The rows of a group lie close to one hidden flat surface of 12 dimensions, which passes through zero. Surfaces can cross.
Known rows, each followed by its group:
[280 291 81 -101 -86 -194 -176 -414 -399 -93 -93 127 -8 157 39 214 411 -142 324]	C
[-19 196 -104 -51 336 197 88 -214 -408 -305 -11 59 132 294 60 524 -82 85 89]	W
[25 -94 -433 -113 107 229 -391 -130 -282 -122 457 78 -228 49 -127 122 -252 -163 -274]	C
[-99 -709 71 -431 206 153 111 47 -87 204 -76 241 -113 -291 161 277 -114 -156 -22]	J
[423 319 239 -77 -164 101 97 34 9 -20 -321 -353 119 -189 87 278 11 -168 -61]	C
[9 -386 125 -186 -164 296 98 90 52 266 -246 280 257 -45 301 15 -23 190 -46]	C
[18 93 319 219 174 -192 -82 43 73 65 -264 84 -178 147 29 63 142 494 -95]	J
[-624 -246 -275 353 13 155 112 -49 76 354 -79 -89 197 152 14 10 -243 245 -53]	C
[0 -105 5 -119 277 -32 -178 -28 125 206 -321 -49 -335 -18 -174 484 -168 191 -297]	Y
[184 42 -49 329 178 121 -198 32 193 107 -532 19 -362 -59 -312 -151 -218 -158 -497]	W
[42 218 -231 -63 341 -83 -108 -273 -152 -73 51 -249 -177 266 85 430 -301 20 130]	J
[121 412 47 -196 169 -71 143 480 -15 -205 316 -69 -204 -236 33 -29 88 -343 152]	Y
[335 62 259 74 26 -118 111 -25 198 -401 155 -192 99 11 -81 -359 104 -66 -149]	W
[293 -317 195 47 126 -280 26 -319 41 -61 -44 268 -185 113 -24 -298 70 12 576]	C
[-22 20 106 -223 67 30 289 231 109 -236 -292 145 168 89 286 -285 -259 -113 -151]	C
[-174 -253 -122 -40 25 100 -71 131 16 -7 726 -154 17 -72 62 0 -59 207 -53]	W
[-268 -304 -339 -166 -369 348 -244 59 -160 499 134 95 97 -93 303 289 -343 257 70]	Y
[-55 -219 201 165 21 -143 -5 -65 -200 -360 -77 185 -137 8 -141 -13 -231 406 -44]	Y
[233 203 104 128 168 99 -245 269 200 259 -122 368 -242 82 -89 -84 377 234 -155]	W
[-76 -360 61 -381 -233 -37 -267 -267 -522 37 -91 -65 -50 -240 256 430 -90 -77 -353]	Y
[340 -22 16 111 -146 333 -52 -104 -78 110 -167 -154 86 -127 35 271 -172 22 44]	W
[321 -17 -74 -48 -258 598 -82 -9 -45 227 -44 -287 366 -103 318 368 -221 32 -236]	C
[57 -172 229 -106 -160 204 75 400 239 320 49 -28 116 -243 301 4 77 234 -120]	C
[52 -200 104 33 111 142 -36 103 129 -108 471 208 56 76 -236 69 251 532 -49]	W
[162 216 -353 -34 -19 219 205 -23 145 -30 590 -317 277 64 110 -175 -80 -426 483]	J
[245 222 131 -448 334 -131 151 284 278 -47 -37 -35 -210 -184 -135 128 287 -449 -61]	C
[61 105 -172 262 336 -63 22 184 412 273 191 -53 -331 -52 -239 -365 153 -362 279]	Y
[251 -3 123 11 -225 -81 -296 82 272 369 108 -273 -192 -362 -186 -99 431 -265 -354]	Y
[29 112 -157 -492 232 -308 -260 14 -43 39 210 -207 -336 142 497 113 -388 -85 -59]	J
[105 407 -50 414 -129 96 121 290 165 33 -166 -162 -62 -251 -294 -279 43 -393 46]	J
[-113 -159 66 154 70 5 136 369 42 -149 385 -285 -132 -247 234 -252 -460 71 -32]	W
[-450 -191 16 -168 -365 -416 64 108 -45 109 187 -201 -49 -320 136 -262 -64 -214 112]	J
[114 360 -237 19 226 231 -4 -122 -121 103 237 -31 152 294 149 314 183 -33 370]	W
[62 43 -81 -282 324 61 -29 227 114 -8 272 261 -93 52 32 -209 335 -328 -177]	J
[-34 -62 6 -207 136 122 -132 -49 -290 161 51 90 -41 45 247 515 66 162 -12]	W
[111 526 125 -115 225 52 4 458 -94 -164 -62 -65 -164 13 303 225 -140 117 -189]	J
[56 -164 127 94 -359 -175 -260 289 -11 124 123 479 -437 -390 -248 -371 158 142 203]	W
[-311 164 -38 181 -92 35 22 266 239 106 -296 164 99 61 -190 -345 173 55 -457]	C
[-109 119 -146 -301 180 -57 102 66 288 -333 230 -199 24 198 -317 314 -344 331 -114]	J
[-509 28 80 22 8 -471 132 91 -245 -47 -472 280 -169 -26 190 -478 23 -362 -61]	J
[-215 -289 164 90 -47 85 79 118 -204 -304 -20 -16 10 -353 -251 -3 42 -150 -574]	Y
[-85 -155 104 -110 -202 28 54 168 -149 -96 203 -151 -48 -218 128 416 -455 480 229]	Y
[454 -97 141 247 -39 93 22 -72 52 100 -282 185 -255 -293 -402 60 149 -184 443]	Y
[0 -243 192 -262 278 -200 123 202 -56 -9 230 134 -294 -155 199 128 -29 50 375]	Y
[-87 75 276 -44 -227 -346 -56 205 68 310 -62 -280 -91 -186 493 -195 74 4 -79]	J
[447 227 -184 138 -11 165 -79 -184 111 -528 107 255 167 381 -209 -617 -107 -123 -144]	C
[-166 212 -66 228 261 -154 126 -220 -141 -490 127 -284 212 456 344 -332 -355 59 -245]	Y
[355 370 7 284 -208 182 -96 28 243 3 -452 -61 81 47 -180 -269 -10 -82 -288]	J
[-77 -276 281 -87 -8 -286 239 111 25 -255 326 83 -36 -97 1 -101 -17 322 474]	C
[-32 5 149 -195 -264 -160 171 237 404 -258 271 -144 137 -270 -559 -174 309 -76 -211]	W
[-114 142 -95 -309 185 -209 -107 54 199 421 -61 -221 -250 -126 -18 179 265 -453 -163]	W
[-50 39 243 -85 32 -93 123 102 -20 39 -604 76 -42 -51 187 105 -125 36 -153]	W
[-117 138 -147 -23 -805 133 -291 57 -164 35 42 438 290 75 -85 -186 82 466 -60]	Y
[-34 -62 -17 -14 -207 420 369 3 43 -197 -61 -46 605 -11 -133 128 -54 53 1]	J
[-360 -166 -186 171 -71 85 -13 -126 3 387 -130 12 162 109 178 -55 -58 40 -7]	C
[71 -83 75 -63 -171 -296 -103 -437 230 224 -172 -112 136 174 -130 -29 368 29 105]	Y

New rows, each followed by its group:
[439 -38 44 83 -50 355 96 190 568 179 108 -198 150 -111 -142 -91 18 87 54]	J
[-145 -169 -184 -577 309 -11 260 2 162 -109 162 -159 126 188 297 209 -406 -103 74]	J
[-434 -142 -82 -60 87 77 560 323 -148 -399 -244 380 77 -149 -137 -198 -380 -299 200]	J
[-184 391 -279 301 32 -67 244 88 -124 -409 38 -164 66 100 72 -477 -452 -386 175]	W
[-9 414 51 19 60 91 69 255 -360 -382 -161 287 29 152 224 -5 -142 110 -82]	J
[115 -13 83 74 -330 109 76 -152 -173 -275 -449 -50 206 -70 -40 -30 -306 -34 -243]	W
[-359 365 -21 -112 -197 51 220 416 171 -87 -15 152 350 104 -13 -172 157 184 -199]	W
[-234 -98 -311 -53 118 30 -410 20 -211 376 284 292 -409 -18 -27 211 129 26 57]	W
[355 271 -62 350 -262 415 240 86 132 25 155 -420 379 -111 88 34 -226 -7 440]	J
[-305 17 183 -190 -139 -393 35 342 -258 -244 -72 76 -212 -238 280 -316 -176 -152 -251]	W
[96 233 72 247 82 112 33 379 -87 83 55 -39 -273 -326 -13 -14 28 -156 178]	J
[210 -64 -198 242 -344 307 -209 -216 -111 -140 323 70 231 96 -129 -213 -37 148 -38]	W
[87 101 -212 341 630 95 -9 5 355 183 271 -253 -183 286 87 -206 -70 -114 33]	W
[-210 -10 295 -197 -386 -174 196 354 15 108 -317 311 119 -171 175 -96 115 295 159]	W
[115 -372 267 290 117 273 140 -168 34 314 100 -33 210 -67 -32 357 429 309 292]	J
[46 -26 -263 309 95 21 -147 -136 -36 54 410 -477 -167 21 174 -51 -477 -24 150]	C
[96 169 -183 214 -64 140 123 -165 222 -36 -114 -152 299 196 -88 -273 -50 -186 -3]	C
[191 -155 -97 -309 -81 179 -103 -159 -49 393 -166 -151 -22 -256 93 368 95 -483 -12]	C
[-35 -76 -103 102 -66 161 -146 126 77 388 -273 18 -31 45 503 -369 -241 -88 -321]	C
[-434 -187 -203 269 446 154 279 323 295 11 -14 193 -202 -31 -525 0 -221 85 33]	Y
[-463 239 -97 157 -40 -291 -7 -15 -183 -222 -172 211 -4 261 -23 -355 -8 21 -169]	C
[94 -80 79 -9 283 -341 193 -456 -112 -443 1 -332 22 172 76 -144 -172 -387 89]	W
[134 -143 -211 17 -147 -187 -123 -251 418 393 -105 -446 -117 -100 -55 -271 -220 -438 60]	J
[27 -493 236 53 -23 253 108 -176 -228 -69 -214 337 309 160 377 -29 -129 430 10]	Y
[-235 -46 -245 18 -180 -56 -37 69 -391 -40 363 44 -179 -236 54 41 -289 -176 434]	W
[66 365 200 116 0 -18 109 109 261 100 -24 -37 350 225 175 -364 586 -49 -172]	J
[-511 -78 92 133 44 -226 305 26 -182 -102 -59 -39 20 -112 -98 151 -21 51 229]	J
[-266 74 -45 318 17 -209 -92 0 -134 -211 280 -14 -298 -118 -639 235 53 294 171]	J
[317 -388 219 46 421 -34 -20 -324 -17 -212 153 -210 -135 51 -6 210 -70 112 -31]	W
[-206 250 169 534 -131 -150 -109 -160 -310 -103 -130 -192 -103 -48 -433 517 108 526 34]	J
[189 -325 339 110 -283 -32 -21 -13 244 254 -325 285 85 -31 32 -261 156 450 82]	W
[-420 161 -38 404 90 -235 -9 -219 -172 -66 -487 228 -38 346 -141 -167 -16 202 -81]	C
[-149 -165 -32 -109 -559 -19 17 21 96 333 -306 16 95 -319 -175 29 -37 -104 95]	W
[-175 -109 177 -135 -20 262 170 149 -189 -42 133 4 251 -201 -107 557 307 189 -194]	J
[-7 16 -26 9 -352 -161 -214 -168 -362 -24 -494 460 -204 -82 -161 -107 -13 -117 79]	W
[387 -67 33 312 -146 228 36 86 375 313 -295 -154 -136 -320 -325 -22 -124 -75 199]	W
[85 -142 184 -65 49 -122 -245 -68 314 100 -56 -69 -155 71 -287 220 108 499 -334]	J
[122 66 -141 168 136 114 -2 -301 412 141 -307 -271 243 309 -111 -186 24 -198 -359]	W
[-521 -86 108 -289 303 -298 20 84 -211 32 -367 240 -165 137 327 184 -64 111 -282]	W
[145 486 121 -145 48 2 39 321 58 -242 -3 -126 -31 103 110 308 -291 423 -3]	Y
[-455 -93 -143 -129 -198 -28 22 -143 48 20 -394 218 262 185 -194 -34 -13 103 -388]	W
[-437 -76 -212 -52 -138 -62 -40 -119 -97 -36 0 -59 56 87 -149 241 -307 277 -91]	Y
[-118 592 -200 52 253 99 100 331 245 19 144 40 68 233 -116 -108 275 -86 -2]	W
[459 433 -84 203 10 -24 -286 74 220 182 -29 -30 -308 175 51 -105 -167 198 268]	Y
[479 -116 300 210 190 33 -14 -193 275 255 -572 -44 -37 113 143 -79 50 95 -35]	W
[-315 160 -101 49 231 -83 336 5 -33 -366 137 -174 285 313 262 -204 -259 -33 19]	W
[-521 -223 -176 345 -221 81 -35 21 -23 237 -11 -207 40 -141 -89 50 -270 246 -204]	C
[-309 -292 -247 42 331 -131 -187 -235 -97 418 -68 120 -300 197 195 76 -122 -52 148]	W
[-21 -104 -72 -47 491 -295 -34 -352 137 -168 116 -275 -166 219 -154 -118 70 -341 -264]	W
[-449 -96 -92 -186 -52 -241 164 -282 -127 -116 36 -128 306 211 69 104 -20 -7 45]	J
[-48 -526 -185 -139 -8 400 134 -115 -58 17 58 141 279 98 305 38 -488 140 84]	C
[214 -324 -211 258 167 290 -110 -222 287 229 -159 -64 -142 -11 -350 27 -208 -98 -96]	C
[323 76 48 275 -73 174 49 63 -368 -312 246 55 -79 -111 110 -34 -296 105 517]	W
[-180 247 -140 -69 515 126 245 -192 -192 -291 49 -53 282 499 148 452 -18 109 66]	W
[-38 -32 -16 -82 218 40 -400 416 -62 247 384 233 -385 12 390 -165 33 273 -358]	C
[112 221 48 -17 -150 265 199 314 -6 -285 227 121 333 37 118 -167 -2 174 52]	J
[-380 -359 -309 -35 263 -92 137 18 163 375 283 231 -211 -116 -221 -219 239 -510 491]	Y
[152 255 80 285 -378 -161 170 -81 62 -246 -91 -455 256 -20 160 -464 -300 -166 115]	C
[-179 70 -17 -232 185 -109 161 -180 -24 -122 -98 64 318 288 126 -172 393 -368 -301]	Y
